There are 3 nested groupings, the coarsest first. Each group lies inside one group of the grouping before and may be the whole of it. The rows also spread widely along 10 directions, which tell nothing about the answers.
(in the rows, 128 means zero)
Known rows, each followed by its group in each grouping:
[121 106 135 114 136 139 177 105  90 104 110 119  97  92 178 130 100 127
 127 164  48 109 155 104 162 161 100 162 168 142  87 173 114 124]	K_555 K_793 K_677
[124 155 135 157 106 115 147 124 155 102 152 114 131  75 122 126 170  83
 144 108 148 148 123 146 113 147  90 100 164 120 109 132 131 120]	K_65 K_445 K_52
[163 130 142 165 123  66 113 145 104 129 121 173 123  89 140 170 131 134
 148 116  95 139 151 119 118 162  61 122 153 137 108 183 122 135]	K_145 K_731 K_882
[131 162 138 150 131 151 114 136 156 118 167 160 102 110  97 134 149  50
 126  89 108 162 112 217 115 145 127  99 137  85 179 151 102 121]	K_65 K_754 K_442
[142  73  99 101  79 118 131 123  73  93  81 120  74 130 112 101  97 102
 156 159  62 169 190 133 130 136 154 120 147  86 119 135  96 124]	K_145 K_220 K_53
[135 136 126 143 147 102 138 156 125 122 119 132 132  66  99 136 134  80
 152 124 106 178 167 118 102 152 136 116 111 135 124 104 133 135]	K_145 K_220 K_987
[111 115 128 127 119  71 167 125 138  93 112  90 162  38 114 109 164 117
 160 115 109 180 193  70 106 135 111 115 183 118  90  86 160 134]	K_65 K_754 K_951
[136 132 159  97 132 136 138  93 137 132  94 101 158  95  97 113 111 101
 143 154 137 101 160  96 161 150 146 104 109 185 108 104 135 145]	K_65 K_445 K_160
[138 149 130 147  92 146 122 134 144 132 132 117 127  90  97 122 135  74
 130 125 160 119 108 158 128 163 109  97 107 152 121 118 117 120]	K_65 K_445 K_767
[147 129 131 123  95 127 125 115 131 125  86 131 137  83 125 129 118 112
 130 141 128  99 142 121 144 160  92 114 138 159  98 127 112 124]	K_65 K_754 K_923
[137 108 113 127  46 158 153 138 130 136 119 113 112 112 121  99 149  59
 145 115 136 126 130 181 137 160 149  89  94 109 133 105 129  92]	K_555 K_793 K_382
[147 129 127 146 114 120 139 131 102 115 127 132  84 117 143 130 124  89
 151 139 107 139 138 139 121 150 120 111 136 124 123 159 120 127]	K_145 K_220 K_784
[107 158 108 112 157 169 132 144 124 102 136 100 130  88  57 119 109  75
 118 138  98 167 149 134 123 137 145 124 131 138 122 106  94 143]	K_555 K_171 K_662
[131 141 150 137 174  90 158 127  92 101 163 112  91 109 138 126 110 105
 173 140  88 178 162  86 120 111 167 123 187 121 110 172 139 174]	K_555 K_283 K_775
[ 78 126 105 157 123 127 195 160 112  94 146  71  87  31 180 101 160  72
 139 133  91 179 134 133  75 163 118 146 148 100  86 103 142  92]	K_145 K_834 K_735
[125 139 112 150 123 121 142 142 123 103 142 124 104  83 116 130 153  79
 143 115  99 176 145 158  98 145 107 113 156  96 117 134 110 119]	K_145 K_834 K_353
[147 128 130 143  87 116 126 129 107 132 135 126 123 117 110 129 125 113
 147 126 129 111 135 121 158 153 100 108 140 153 117 158 125 138]	K_555 K_793 K_105
[112 118 119 132 104 129 142 142 107 133 126 113 131  71 118 118 117 107
 127 132 102 123 150 122 137 173 114 135 114 157 104 120 125 110]	K_555 K_283 K_937
[111 132  90 143  74 154 129 149 120 105 151 125 103 101  82 113 140  68
 128 102 107 177 140 185 114 150 112 111 144  83 134 128  92  99]	K_555 K_283 K_7
[103 130  91 141  76 151 167 132 136  82 132  87 120  66 127 106 174  81
 124 116 122 158 138 151 104 155  73 118 171 101  92 110 110  94]	K_145 K_834 K_735
[129 169 128 190 118 113 126 167 117 118 178  97 106  92 132 126 143  93
 150 127 166 146  93 120  95 152  89 107 144 153  97 160 137 145]	K_145 K_731 K_882
[129 154 115 149 145 131 148 151 137 109 121 129 124  55 125 136 149  64
 139 129 117 177 140 140  85 142 114 113 136 118 106 105 118 121]	K_145 K_220 K_53
[154 137 133 172  84  94 118 154 118 136 154 127 109 117 123 127 141  94
 167 113 157 133 126 130 122 161 109  96 112 147 130 152 141 137]	K_145 K_220 K_987
[122 136 121 111 131 142 144 119 140 112 106  97 167  62  81 121 142  93
 134 141 126 141 167 100 128 149 109 113 128 154 100  78 130 135]	K_145 K_220 K_53
[124 152  98 174  81 121 124 167 131 106 141 123 101  65 125 125 142  84
 129 112 138 164 109 154  89 151  79 113 157 115 103 135 104 110]	K_65 K_754 K_923
[129 137  99 152 102 141 111 151  93 103 162 137  83 125  88 137 103  97
 117 126  89 163 121 158 137 148  94 131 159 121 129 176  79 130]	K_555 K_793 K_677
[103  88 125 113  83 134 184  92 113  69 118  98  79  87 187  97 145 106
 139 137  62 135 158 146 134 159  95 146 200  81 105 154 116  91]	K_65 K_754 K_951
[132 153 161 150 128 145 100 129 121 144 199 114 113 153  85 121 122  72
 150 114 150 107 105 156 154 165 149  97  74 167 177 154 149 157]	K_145 K_220 K_53
[143 143 122 123 126 147 133 125 136 121 110 120 131  98  93 123 140  70
 147 136 130 149 148 143 123 133 138  91 120 129 113 101 108 135]	K_145 K_834 K_353
[171 132 143 125 125  97 139 116 152 121  92 149 160  92  96 138 162  90
 167 112 133 159 187 112 120 128 127  78 143 119 122 108 133 149]	K_145 K_220 K_987
[130 158 143 146 157 136 146 133 144 121 145 128 135  79 115 139 151  67
 139 120 121 147 140 140 112 154 125 108 115 139 134 114 139 135]	K_145 K_220 K_784
[136 181 117 136 136 182 103 131 147 120 144 125 148 100  55 142 120  67
 109 135 155 126 112 153 134 153  92 106 111 170 128 114  91 144]	K_145 K_220 K_53
[190 141 121 125 138  99  96 149 110 152  67 179 157  88  64 168  85 117
 138 143 112 151 168  93 140 125 125  96 115 176 100 125  96 160]	K_555 K_793 K_382
[115 164 106 106 152 187 101 140 131 112 127  97 148 103  19 110 104  63
 110 153 136 162 137 139 125 139 149 107  99 160 127  79  96 152]	K_145 K_731 K_882

New rows. What belongs after each?
[143 137 121 137 107 113 101 158 118 135 140 106 127 128  48 107 131  65
 160 113 155 176 144 138 116 130 181  67  89 133 146 100 133 154]	K_145 K_834 K_735
[174 139 112 138 129 113  92 156  86 132  78 148 104 114  86 139  71 104
 143 173 119 160 148 108 115 126 133 104 124 158  88 143  84 159]	K_145 K_731 K_882
[132 129 136 135 105 127 142 124 108 129 129 117 127  95 134 123 120 110
 141 136 121 106 143 115 147 160 107 123 139 158  98 148 127 128]	K_555 K_283 K_937
[144 146 124 146 154 120 123 152 107 128 121 136 109  87 107 138 110  71
 143 144 109 164 140 129 104 147 143 110 107 144 122 121 118 138]	K_145 K_220 K_784
[121 123 122 124 128 117 149 125 125  94 121 130 100  84 125 114 137  84
 139 116  73 181 162 156 109 132 132 120 173  77 131 135 111 118]	K_65 K_754 K_442
[152 148 161 140 118 141 167 127 172 148 110 160 159  70 148 146 177  70
 142  96 123 109 138 176 125 169 118  94 106 124 133 121 138 102]	K_555 K_171 K_662
[180 131 131 173  52 103 116 155 126 157 109 151 117 109 142 139 142  84
 164 118 175 109 115 151 118 161  99  76  93 148 112 138 128 113]	K_145 K_220 K_53
[148 122  88 101 149 142 102 143 110 106  74 178 114  96  42 146  97  70
 112 129  43 213 184 185 113 125 145 114 125  86 143 107  50 125]	K_145 K_834 K_735
[107 133 102 154 128 137 158 174  98 114 149 126  66  76 142 114 116  53
 139 125  77 197 128 177  84 149 167 133 124  89 127 127 113  95]	K_555 K_283 K_775
[145 124 134 153  87 109 124 132 113 125 130 143  87 112 150 126 119 106
 142 119 106 116 126 153 136 160  96 117 146 123 129 180 113 119]	K_65 K_754 K_442
[137 117  86 147  46 127 107 155  96 113 129  97  99 120  83 101 122  90
 149 136 151 149 132 134 119 150 112  95 118 135 112 118 109 124]	K_145 K_220 K_53
[172 156 174 137 140 115 115 117 165 147 115 191 149  99 112 158 144  79
 144 101 126 118 135 168 138 148 125  85 117 135 156 147 127 140]	K_65 K_754 K_923
[155 137  91 159  64 151 136 147 114 102 120 127  62 118 139 116 138  50
 146 138 139 160 115 181  97 137 118  93 144  94 110 143  90 106]	K_145 K_220 K_784
[149 125  90 170  89  95 146 184  97 127  91 151 103  39 157 150 118 106
 130 136  93 164 134 123  93 157  80 131 142 131  66 136 102  98]	K_555 K_793 K_382
[111 104 106  68  68 161 119  99 123 105  81  57 164 107  31  72 105 102
 129 158 144 116 177  96 169 152 140 105 104 173 104  56 114 133]	K_65 K_445 K_160
[174 102 133 127  88  95 135 141 110 147  55 152 121 100 134 122 125  88
 169 141 122 148 170 139 112 142 159  85  94 125 103 109 129 119]	K_145 K_731 K_882
[159 152 150 146  78 157 131 116 153 141 133 119 116 127 121 113 145  58
 149 127 191  97  97 170 144 150 140  70 106 148 127 134 128 126]	K_65 K_445 K_767
[147 118 150 107  97 141 124  88 129 118 120 129 125 129 100 121 125 102
 135 129 114 103 145 152 170 157 115 106 133 138 137 150 108 131]	K_65 K_445 K_767
[161 114 106 157  40 101 119 139  97 114 130 102  83 147 117 103 130  92
 178 134 167 144 133 122 121 131 125  74 144 120 107 150 121 138]	K_145 K_220 K_53
[130 127 156 119 135  86 121 117 126 119 141  95 147 104  75 107 125 112
 167 125 130 148 167  82 141 133 154  97 141 151 135 118 159 170]	K_65 K_754 K_951
[155 187 130 142 144 205 129 107 134 111 141 126  82 137 130 141 112  65
 122 167 149 101  87 172 140 130  98 103 160 150 104 182  67 147]	K_145 K_834 K_353
[150 139 164 139 125 112 108 112 114 128 185 118 116 169  93 126 126  97
 171 115 139 114 134 122 162 147 136  92 125 149 165 177 146 176]	K_145 K_220 K_53
[173 107 151 166 117   9 100 162 101 148 120 185 119  89 119 153 123 121
 184  93  89 181 174 116 113 144 140  94 126 116 150 161 148 145]	K_65 K_754 K_951
[114 103 130 117 133  94 157 132  83 108 145  88 108 106 112  98 115 115
 165 141  83 167 176  81 139 134 169 130 155 127 119 136 151 156]	K_555 K_793 K_105
[119 139 120  83 155 196 153 100 131  99 105 120 138  87  89 132 109  88
  98 154  73 130 158 141 160 147 121 143 145 140 114 119  86 129]	K_555 K_793 K_382
[155 133 142 102 113 172 145  80 146 107  93 135 136 114 120 137 135  96
 126 146 123  88 158 143 167 156  85 112 143 147 115 139  98 128]	K_145 K_220 K_987
[120 140 139 123 129 123 126 121 135 120 134 101 144  91  73 114 124  90
 141 129 129 144 150 117 136 149 137 106 118 155 128 110 133 147]	K_65 K_445 K_160
[191 152 150 115 146 119 125 102 137 116 116 170 136 141  81 154 126  91
 156 120 118 157 165 131 151  97 143  74 176 115 135 168 105 177]	K_555 K_793 K_382
[148 148 170 121 178 144 176  86 132 104 108 160  85  85 213 151 116 102
 129 150  59 104 133 151 143 147 100 147 192 115 109 202 102 126]	K_65 K_754 K_442
[143 170 146 155 142 161 139 131 122 115 161 115  73 139 147 122 124  60
 151 148 148 135  95 162 110 134 146 101 138 127 121 172 120 149]	K_145 K_731 K_882
[121 133 154 130 124 144 165 114 139 134 106 110 157  61 159 128 149 103
 128 138 120  83 138 126 136 188  84 133 104 169  97 113 148 108]	K_145 K_731 K_882
[145 155 146 156 123 146 129 116 122 130 139 147 116  93 165 164 122 120
 118 140 114  66 105 141 153 189  32 142 134 178 109 189 107 121]	K_145 K_220 K_53
[155 157 162 133 133 122 131 122 147 149 107 126 145  92 113 127 124  77
 154 140 165 116 131 114 135 141 151  85 103 179 110 117 138 146]	K_65 K_445 K_160
[120 161 102 203  49 172 151 175 132 118 197 111  61 118 157 110 167  40
 141 101 172 145  52 213  99 158 102  96 132  95 125 163 114  90]	K_555 K_793 K_677
[127 150 107 112 157 138 127 126 134  95 119 111 147  85  46 126 133  82
 135 136 104 193 175 119 114 116 130 101 158 120 111  94  98 157]	K_145 K_834 K_353
[143 135 127 121 126 144 152 119 133 125  91 151 137  74 121 138 125  88
 134 133  96 136 160 145 131 146 118 117 139 125 102 123 102 111]	K_555 K_283 K_7
[131  97  70 154  19 138  91 159  67  99 148 114  54 151  90 103 105  91
 137 127 112 152 120 177 125 164  92 115 131 101 135 166  79 104]	K_145 K_220 K_53
[152 137 148 142 146 129 130 140 111 158 115 148 105 100 139 148 108  83
 142 145 101 113 127 155 135 169 139 116  80 158 127 146 119 129]	K_145 K_834 K_353
[146 112  87 167  41  97 120 175  86 123 129 113  91 103 111 114 118 105
 154 125 135 162 132 120 113 146 111 105 134 130  97 142 116 122]	K_555 K_793 K_382
[130 136 148 123 145 126 149 111 137 115 113 134 128  69 138 133 129 103
 131 128  87 124 154 134 136 152 108 130 151 131 121 137 121 128]	K_65 K_754 K_442
[136 136 118 159  79 137 115 147 119 136 152 100 111 122 106 115 134  84
 149 125 162 115 108 148 131 161 111  94 100 155 120 132 125 125]	K_145 K_834 K_353
[151 143 109 175  92 105 154 168 123 123 111 126 101  64 164 133 152  76
 156 128 147 163 123 137  77 139 105  94 144 120  74 128 117 107]	K_145 K_834 K_735
[147 150 124 130 113 157 121 121 138 115 126 136 129 113  81 133 141  67
 135 124 134 139 138 160 129 144 114  90 122 130 138 121 104 130]	K_145 K_220 K_784
[147 124 136 122 121 112 156 135 154 134  76 150 147  51 118 124 150  60
 152 119 112 173 170 153  99 144 162  93 100 111 120  75 134 104]	K_65 K_445 K_160
[141 158 130 148 116 152 118 128 141 123 143 135 129 107 100 143 144  84
 132 117 134 120 121 165 132 152  80 102 132 142 124 146 100 129]	K_145 K_834 K_353
[148 157 131 149 126 143  88 158 123 151 122 153 106 104  97 141  91  75
 125 134 131 123 100 166 129 161 136 107  85 163 140 143  96 132]	K_65 K_754 K_923
[148 161  94 122 137 166 155 127 135  78  85 126 109  78 105 130 133  63
 131 160 120 185 154 136  93 110 111 108 182 105  80 113  71 135]	K_145 K_220 K_987
[107 136 147 110 164 158 158 106 101 101 140  77 101 110 135 106 107  97
 136 167  93 119 139 110 141 154 145 142 141 152 111 147 134 151]	K_145 K_731 K_882
[114 150 145 138 158 148 131 148 117 147 133 111 134  72 124 130 110  88
 120 152 113 106 117 129 126 188 119 139  72 189 113 115 137 125]	K_145 K_731 K_882
[166 135 130 133 117 133 155 121 121 121  89 119  95 111 154 120 125  79
 168 164 137 136 142 128 115 117 151  87 146 128  83 139 112 141]	K_145 K_834 K_353
[160 142 148 104 155 157 147  86 143 104  96 154 129 111 116 149 132  84
 134 144  94 128 167 143 148 134 108 113 159 125 127 148  95 148]	K_145 K_220 K_987
[105 188 135 143 167 160 167 124 156  91 153  74 121  63 129 108 143  61
 136 148 155 154 111 109  99 121 136 111 173 141  89 111 131 153]	K_65 K_754 K_923
[162 106  95 154  48  96  90 150  70 120 116 123  83 149  99 118  96 127
 154 139 130 132 140 118 138 147  94 100 144 145  99 176  94 138]	K_145 K_834 K_735
[135 154 119 140  99 151 119 112 114  93 171  75  96 159  76  98 128  87
 161 141 166 138 122 125 138 118 125  83 171 135 115 155 109 171]	K_145 K_834 K_353
[172 121 135 169  73  63 101 150 111 145 140 147 116 128 107 137 146  98
 180  98 151 143 143 128 120 148 115  71 111 134 142 152 145 143]	K_145 K_220 K_784
[155 155 131 153  86 137  99 136 132 139 141 125 126 116  80 126 119  81
 136 127 175 115 102 155 140 155 114  84 106 163 127 136 109 136]	K_65 K_445 K_767
[147 129 110 142  86 134 116 163 129 150 120 146 141  91  81 132 130  75
 132 106 127 150 136 164 127 157 131  94  83 137 137 102 117 113]	K_555 K_793 K_382
[160 139 132 171  93  98 123 155 115 131 130 156  74 111 157 132 121  81
 160 120 129 145 109 160 105 143 131  95 140 115 122 171 120 126]	K_65 K_754 K_923
[149 121 132 147  94 109 136 156 124 156 111 159 124  91 125 126 134  72
 157 106 120 151 147 162 116 155 165  91  85 121 131 115 133 107]	K_555 K_283 K_937
[126 133 154 120 125 128 134 107 135 116 135 114 133 105 114 116 128 103
 143 124 119 109 142 127 152 156 129 111 137 148 134 139 135 142]	K_65 K_754 K_923
[143 152 130 151 152  86 133 147 110 127 120 142 151  52 113 157 117 127
 142 131 108 153 160  80 121 143  93 126 157 164  84 134 123 150]	K_555 K_283 K_775
[147 163 124 150 115 137 144 149 139 124 119 122 133  78 113 129 141  87
 139 129 143 134 129 126 113 140 109  98 142 143  92 131 114 133]	K_555 K_171 K_662
[128 143 117 156 131  84  98 201 144 151 148 177 172  56  18 149 158  62
 138  52  92 223 164 181  88 163 150  91  67 101 183  74 131 117]	K_555 K_171 K_662
[127 123 143 125  91 155 160 122 158 133 106 119 120  84 148  99 151  52
 144 124 134 123 131 178 124 162 160  95  93 116 134  92 139  94]	K_65 K_754 K_951
[159 164 116 135 125 130 102 137 125 112 112 124 111 113  73 123  94  93
 140 149 148 154 133 117 124 110 127  90 162 146 104 142  87 166]	K_65 K_754 K_442
[125  85 142  88 134  97 177  99 102  96  82  95 116  97 137  94 130 108
 168 157  73 167 207  90 123 129 174 121 158  99  99 113 149 140]	K_145 K_731 K_882
[152 185 146 157 133 136 143 129 176 121 131 131 136  74 128 134 160  64
 148 122 176 143 110 140 104 126 113  80 160 133 106 124 126 140]	K_65 K_754 K_951
[154 136 122 143 106 106  76 150 117 133 125 167 120 113  45 142 106  82
 135 104 112 173 144 167 127 147 132  93 107 126 158 136  90 134]	K_65 K_445 K_160
[144 111 107 117  74 132 141 115 108 103 101 109 127 107 106 119 123 123
 136 143 112 126 160 106 152 141  91 113 173 136  92 141 106 132]	K_555 K_793 K_382
[150 121 155 121 129 121 121 101  86 128 139 142 100 144 120 137  88 130
 148 138  81 102 151 120 175 151 117 128 150 149 129 202 110 152]	K_555 K_283 K_7
[125 153 140 159 133 108 115 151 130 126 154 140 119  79  97 140 125  81
 132 110 115 163 127 148 112 157 119 117 122 141 136 137 118 129]	K_65 K_445 K_160
[143 130 121 124 107 148 134 123 130 118  82 141 116  78 135 128 113  93
 121 146 105 117 137 153 132 154  97 122 139 133 103 134  89 109]	K_65 K_754 K_442
[128 127 133 145 114 114 145 146 123 118 143 134 121  91 116 130 142  93
 144 107  90 152 151 147 122 159 122 117 138 113 135 145 122 122]	K_555 K_171 K_662
[129 129 143 134 119 113 127 117 107 117 138 112 112  97 114 127 110 117
 131 138 104 120 136 115 147 164 104 130 142 158 114 157 119 139]	K_65 K_445 K_767
[162 159  90 146 109 112  70 165  97 100 144 150 111 135  16 145  95 109
 133 121 114 194 146 132 121 113 103  94 173 124 127 170  57 167]	K_555 K_171 K_662
[174 148 129 164  99 101 140 143  99 129 122 129  84 124 137 121 111  91
 185 147 160 157 131 109 110 108 152  72 163 129  81 167 115 154]	K_555 K_283 K_7
[142 150 139 130 146 159 105 109 110 119 147 137 108 138  98 147 103 107
 121 141  98 102 126 154 166 159  89 126 138 158 135 182  87 148]	K_145 K_834 K_353
[125 163 129 132 176 162 139 147 127 121 117 129 120  67 112 137 114  65
 120 156 105 159 128 148 102 148 134 131 111 144 109 116 107 131]	K_145 K_731 K_882
[139 102 128 150  71  99 119 125  67 102 143 111  42 145 165 111  85 132
 156 150  94 119 123 121 150 154 102 131 176 129 112 219 106 136]	K_65 K_754 K_951
[162 144  90 113 101 171 105 132 133 117  83 155 146  99  47 146 108  87
 105 137 117 145 146 155 146 136  96 103 136 142 110 115  64 127]	K_555 K_793 K_382
[102 145 138  93 171 162 137 102 133  92 155  79 148 114  42 104 132  78
 135 133 114 156 173 108 151 139 152 121 130 144 149  98 131 170]	K_145 K_220 K_987
[130 145 139 135 129 131 152 133 153 133 129 153 159  62 111 137 161  74
 136  95 111 152 154 159 118 157 123 109 118 120 132  99 135 108]	K_555 K_283 K_775
[162 154 110 152 110 162 133 140 130 121  89 171 102  77 151 162 128  78
 110 138 108 125 113 186 114 156  63 116 141 130  93 154  64  96]	K_145 K_834 K_735
[161 131 121 118  95 151 156 101 124 107  68 106 118 102 152 120 128 101
 144 170 144 106 146 110 135 130 103  97 162 149  60 130 100 130]	K_145 K_834 K_735
[134 124 108 106 103 172 142 106 119 103  88 148 129  80 109 140 114 106
 104 138  75 120 160 161 149 158  71 135 165 121 100 140  67 100]	K_555 K_283 K_7
